The same things were measured in two ways. Each way mixes the same 10 hidden numbers, adds some noise and spreads widely along 7 directions of its own, which tell nothing about the thing.
Some things both ways: the first way, then the second way.
[-13  11  13  17   3   3  -7   8  -6  18   2   1  -3  23   5  17   7  -5
   8   5  -9  -8]
[-13   4   5   3  -9  -6 -18   5  12  -1  12   8  19   3   1   2 -12  12]

[ -4  -2 -12 -27  -3 -14 -38 -24  22 -16   2  -9  -1 -36   0 -23  -6  -1
 -21 -15  32 -17]
[  4  20 -18  -7  20  -3 -18   9  25   4 -14  -4 -10  -6  43   6   2 -18]

[  3   9  16  -1  13 -13  -6  -4  -4  -4  12 -10 -22 -11   5 -11   1   2
  10  -3  13 -12]
[  0  20 -20   9  -9   3  15   7  -7 -33   1   7  -2   2   0  -2 -11   6]

[  5   8  -9  -9 -14  -7  12  14   4 -31   8 -25   4  10  -3   2   3   3
   0   4   7 -29]
[  6   6 -11  12   7   0 -26   0  -1   7   4   0  11  21  22   3  -4 -16]

[  9 -10 -14 -21  -6  13  13  -2  23 -21   8   1  11  -1   3   9  10  -8
  -2  14  -5   0]
[-22  14 -34   2   4  16  -4  16  18  -9  16  -2  15   6  18   4 -23 -10]

[  6  21   5 -20   4   4 -18 -10  14 -21  12  23   2 -22  -6 -14 -12   6
  -1   5   2  -7]
[-3 19 -7 -4  8 -1  1 21 12 -6  3  1  2 -8  6  5 -2  1]

[ -7 -13   4 -17  -9  -2  -5   4   8 -31 -10 -15   5  -1  -2   1  19   3
 -14  -6  11 -14]
[  7 -25   7  14  29  -9  -6 -34   1   6 -19 -12   1 -11 -10 -20  31  -8]

[  4 -23 -28 -36   7   0  -9 -15  33  14   7 -12   5 -23  10   6  14 -17
 -23  12  11   5]
[ -6 -19  11  17   8   0  14  -5  14   0 -11  -8 -19 -28  -6 -13  11   2]

[ -7 -13  -9  -4 -17   6 -20  -7   9 -30   1 -39  -5  -7   1 -23   0  -4
 -32 -23  38  -9]
[  1  18  -1   7   1  -2  12 -10  -8  -8 -13  -2  -2 -12  10   1   4   5]

[ 27  -5 -10 -11  -3   0  21 -12  27 -13   8  10   5 -16   0   1  22  -7
 -14  12   9   8]
[ 13   5 -22 -54   3 -16 -13  34  26   2  31  17  40  30  -4  26  -6   3]

[ 13  24  25  21   4  -1  21  -1 -14  12   1   9 -14  10   1  14  -3   7
  25  19 -39  10]
[ -3  16 -25   6  -9  23  15  18 -16   2  11  10  -1  15  25  -2  -6  24]

[  3   9   8  16  -8   8  -5  -9  24  -7 -13  24   5 -17 -23  18  -5  -7
 -12  14 -26   0]
[ 11  -5  21   0   3 -18   1 -34   0   3 -18  -2 -14 -23   1 -26  23   1]

[ -3  -9  -2  -5  -3  -6   2  -4  -6  -7   4 -34 -13   0   2  -9   7   6
  -9  -7  11  -9]
[  1  31 -16 -13 -29  14   6   1   1 -26  14  20   8  15   1   1   0   5]

[ -9 -36 -26 -13 -26   5 -10 -22  14 -40  -1  -9   7  -9 -27 -20   4  -4
 -17  -6   7 -11]
[ 22  -3   0  -7   5  -7 -19  -2  16  -2 -14  -5  12   6  27  -5   2  18]

[  8  26   9 -18 -16   2  11  20 -14  -7   2 -15  -3  15  22  -4   2  40
  17  11 -11 -12]
[ -8  -9   5   3  19   9  15   0  15   2   0  -1  -4 -13 -24  -5  21  14]

[-10  -4  -3  -2  -9  -4 -13 -10   8   3   0   2   1   4   3  -1   9  -5
  -5  -1   2  -4]
[-27  14   5  -8  16  22 -16   0  33  34  -5   7   6  15  -4   5 -20 -17]

[ -9  22   2 -24  -2   2 -13  29 -16 -23  14 -33  12  29  36 -17   6  22
  -9  -3   5 -17]
[-17   7  -1   4   2 -15 -12 -14  13  -7  -7   1  -4   2  20  11   6  -6]

[ 10  -5   4  11  11  -3  14  -5   5  19   7  -5 -16  -9   4   3  17  -3
  -6   1   7   7]
[ 19 -11  10   4  10 -20   0 -12   4  -8  -9   4 -16  -7  -8  -7   9   9]

[ 16   9  -2 -11   2  -6   2  -4  17 -17   5   5   5 -14  -7   9   2  -5
  -2  19 -16  -8]
[ 9 13 -2 -8 12 31  4 10 13 27  0 -5  6 24 13  1 -8 -7]

[  8  -4   4  11   0   1  22   6   9  -8  -3   6  -1 -13 -13   3   9   1
  -6  14 -20   0]
[ -6  13 -11  -7 -23   0   1   1   9 -36  33   3  28   8  -4   4  15   2]

[ -4   2   2  -4  -1  20 -12 -11  14 -23  10  16  10  10  -5  11   8  -9
  -6  -1   5  -6]
[-27  17   3 -28   6 -16 -38   4  23   9  -5  18  36   5 -33  -4  -8 -41]

[  2   3  -5 -12   5   4  -3 -13   2 -18   9 -22   3   1  14  -2   3   5
 -18 -11   1  -4]
[  2  11   2 -12  -7  16  26   1  13 -23  -7   6  -4   9 -19   9   9  23]

[  7   8   7 -16   7  -4  -1  12  13  -7   4   6   3 -16   4 -10  10  -2
  -9  14  -1   3]
[-4  2  6 -2  2 -9  5 -3  6  9 15  0 -1 -1 -1  7 -2 -5]

[ 30  19  -9  -8   3  22  21   1  21  -2  16 -11   1  -4  13  16 -10  -9
  -6  22 -12  13]
[  9  13  -1 -11  -5  -9   5   9 -11   6   7  11   0   1  -7  11 -15   3]

[  3 -11  14  11   6  12  10   4  -4  35  -1   1 -16   3  16   8  21   7
   6  16 -16  24]
[ -9  -9   9  -2   5  -7  -2 -10  11  -4   2   2  15 -15 -24 -12  16   6]

[  5   2  -4 -21  -9  -8  13   1   3 -14   0   2   0 -15  -7 -12  -6  12
  10  17 -27  -3]
[ -4   6 -14  -6  -3  -1 -12  -7  11  -4   5   8  -6   8  16   2   1  -6]

[ 17   6  18  29   4  -3  14  -4  11   2  -6  19 -16 -27 -23  21   0  -3
  14  20 -25  -7]
[ 14 -18   8   3  28   2   5   6  26   5 -11 -21   6 -13  -7  -1   6  -2]

[ -8   6  18   6  -6  -6 -19   1  -6  12  -6 -21 -21   1   8  -9   3   1
  -3  -6  15   2]
[ 16   7  -3  -6  -2 -14  10 -18  -8   9  -8  15 -22 -10  19  -3 -15  27]

Other things, the second way, with their names:
Q60: [  9  -4  12   8  35 -16 -15 -11  -1  41 -16  -4  -1   3   9   9 -13  -9]
Q343: [  2   6 -17  23  22  21  -3   8   0   5  -7  -4   0   5   8  -1  -4   3]
Q535: [  6  11 -19   1   1  -8  -7 -10  -8 -13   2  13  -6   0   1  -5  -3  -4]
Q70: [  1  -4  29 -48  -5 -16  23   7  27   4  -6   7  14  -4 -49  11  -5  -1]
Q339: [ -3  -6  12   3  -2 -22  -4  -3  11 -15   3   1  -5  -5   4  24  10  25]
Q857: [ -7  12 -10 -11  15   6  -5  11  19  17  -5  -5   6  12  21  18 -15 -13]
Q304: [ 16  -8 -15  15  20  17   9  -5  -7   1   2  -6   6   9   6  -5  14  23]
Q202: [ -1 -15   7   9   7  -5  22  -3  11 -18  -3  -3 -21  -8 -13   1  -2  29]
Q721: [  9   7  -2  10   2 -16  -8  -2 -12  -2   2   2   7 -10   9  -6   9  -2]
Q151: [ 14   4  -6  12 -13  15  16  -3   5 -38  -1  -8  -9  -6   5 -15   9  20]
Q892: [ -9   5   1  -2  -2   4  19   9  -4   3  -1  -4  20 -16  -4  -3   8   7]
Q241: [ 32 -13  14   4   0 -19 -16 -20  -9  -4   8   3   3  21   3   0  17  26]
Q38: [ 12 -10  11  -9  15 -21  -6 -17   0   8  -1  -6  15   6 -12   6  -2   9]
Q606: [  3  14 -11  -2  24   2 -15   1  27  12 -20  -4  -9  14  36  16 -14 -13]
Q444: [ -1   0   8   3  16   1   1  15  25   4   9   4  -5  -6 -17 -10 -18  11]
Q544: [ -4   9   0 -14  -3  -7  16  -6   4  -2   0  14 -21  13  -4  16 -12  11]
Q772: [ 35  -7   8   5  21  10  -4   4   1  -4  -6 -11  22  -2 -25 -27  26   2]
Q253: [  4 -16  19  21  -5 -17  -7 -14  -5 -17   4  -5  15  -8 -13 -10  30   7]
Q566: [ -7  15  13  24   5   8  -3  -5   3  -4  -2 -14  13 -13  -1 -15   2  -5]
Q840: [-13  10  -1   3   2   1   7  -7  11  -5   6  11 -12  -1 -13  -3   0 -11]
Q513: [-19  18   6   8  -8  16   3  17  17  -9  16   5  13  -9 -16  -6   4   3]
Q852: [ 22  -2  -6  -1  -1   4  16 -12  -9 -17   4   0  -7   9 -13   2  -9  23]
Q907: [  1  -5   5   4   7 -15   0 -34  -9  -8  -3   9  -4  12  -2  -4  23  21]
Q216: [ 14  10   8  -1   5   5  -8  14  -3  14 -10   3  13   3   8 -12  17   0]
Q391: [ -2  10   6   8 -18  23  -1   2  11 -13   1  -5  12  18  10 -20  20 -15]
Q960: [-10  -4  17  13  -2 -11  18 -26   5 -21  -6   0 -18 -14  -9 -13  10  28]
Q855: [-10 -16 -13  13  18 -22 -13   6   0  -8 -10  -4  12 -17  13   4  23   7]
Q728: [15 10  5 -5  3 14  3 -2  7  0 -1 -5  7 17 -4 -7  5 -6]
Q320: [ -6  -5   5  -4  20   4   6  -4  19  25   7  -4   5  10  -2  19 -10   9]
Q157: [ 22   3  15   7   2  -8  -4   0   6  -2 -17  -5   8  -9   7 -16   8  -1]
Q870: [-10  13   9   6  21  35   9  26   9  44   3   0   8  -2 -16   2 -12   8]

Some of these things the first way, each followed by its name:
[  4  14  -1 -18   7   2  -2   5   0 -23  13 -19  13  13  27 -11   9   4
 -20  -9  11   0]  Q544
[ -1  12   0 -10 -12  -5  -6   6  20 -25  -4   2  13  -3   0  -3   7  -7
 -18   0   9 -11]  Q320
[  0   4  14  25  -4  13   2  -2   3 -20  -6   0  -5  -3 -20   6   0  -6
 -11  -9   6  -5]  Q721
[  6   9   3   1  -6  -7  17   5   7 -10   4   1  -6  -5  -8  -3   8   6
  -2   3   3 -13]  Q840
[ -3  43   1  10 -15  -1   0  13  -1 -15  -2 -10  12  14   6   5 -18  11
  -6  -5 -13 -23]  Q339
[  3  40  17 -17   6   7 -11   1  13 -22   8  22  14   7   1  21 -11   1
   4  14 -21 -10]  Q855
[  3 -23  -1  -1   7  14  -3   7  -8  -6  19 -22 -15   4   1 -10  17   5
  -5  10  10  -2]  Q157
[-12  -6   1   1   1   4 -10  -8  11   1  -1  17   7  -3   4 -11  14  -5
 -19  -7   0   9]  Q960
[  7   7   7  -4  -6   0 -20  -8  19  -7  -1   4  -7 -19  -5  -1  -5 -10
  -6  15  -5   4]  Q892
[  4  -7  -3 -25   9   5   3 -20  16  -6  10   1  -5 -14   0   3   1 -10
   1   5   1   6]  Q343
[-14  -9  15  23  14  14 -24  -7  10   2  -2  12  -3  -8 -10   8   9 -18
 -16  -9   8   2]  Q566
[  3  34  11 -11  -2  15 -17  -6  14 -10   3  14   6   5  -2  23 -15  -1
   4   9  -7  -8]  Q870
[ -5  -3  -1  -3   1  -2   1  16   2  -3   4 -18   1   7   3   3  17  -1
 -12   4   8 -14]  Q253
[  3  20  13   5   7 -14 -20  -5  10  -8   1   2  -2 -14   4   1  -3 -11
  -6   0   1 -10]  Q857
[ -8   5  16 -12  11   1  -2   0   4 -12   3  15  10  11  13 -10  25   0
 -20  -4  -4  17]  Q907
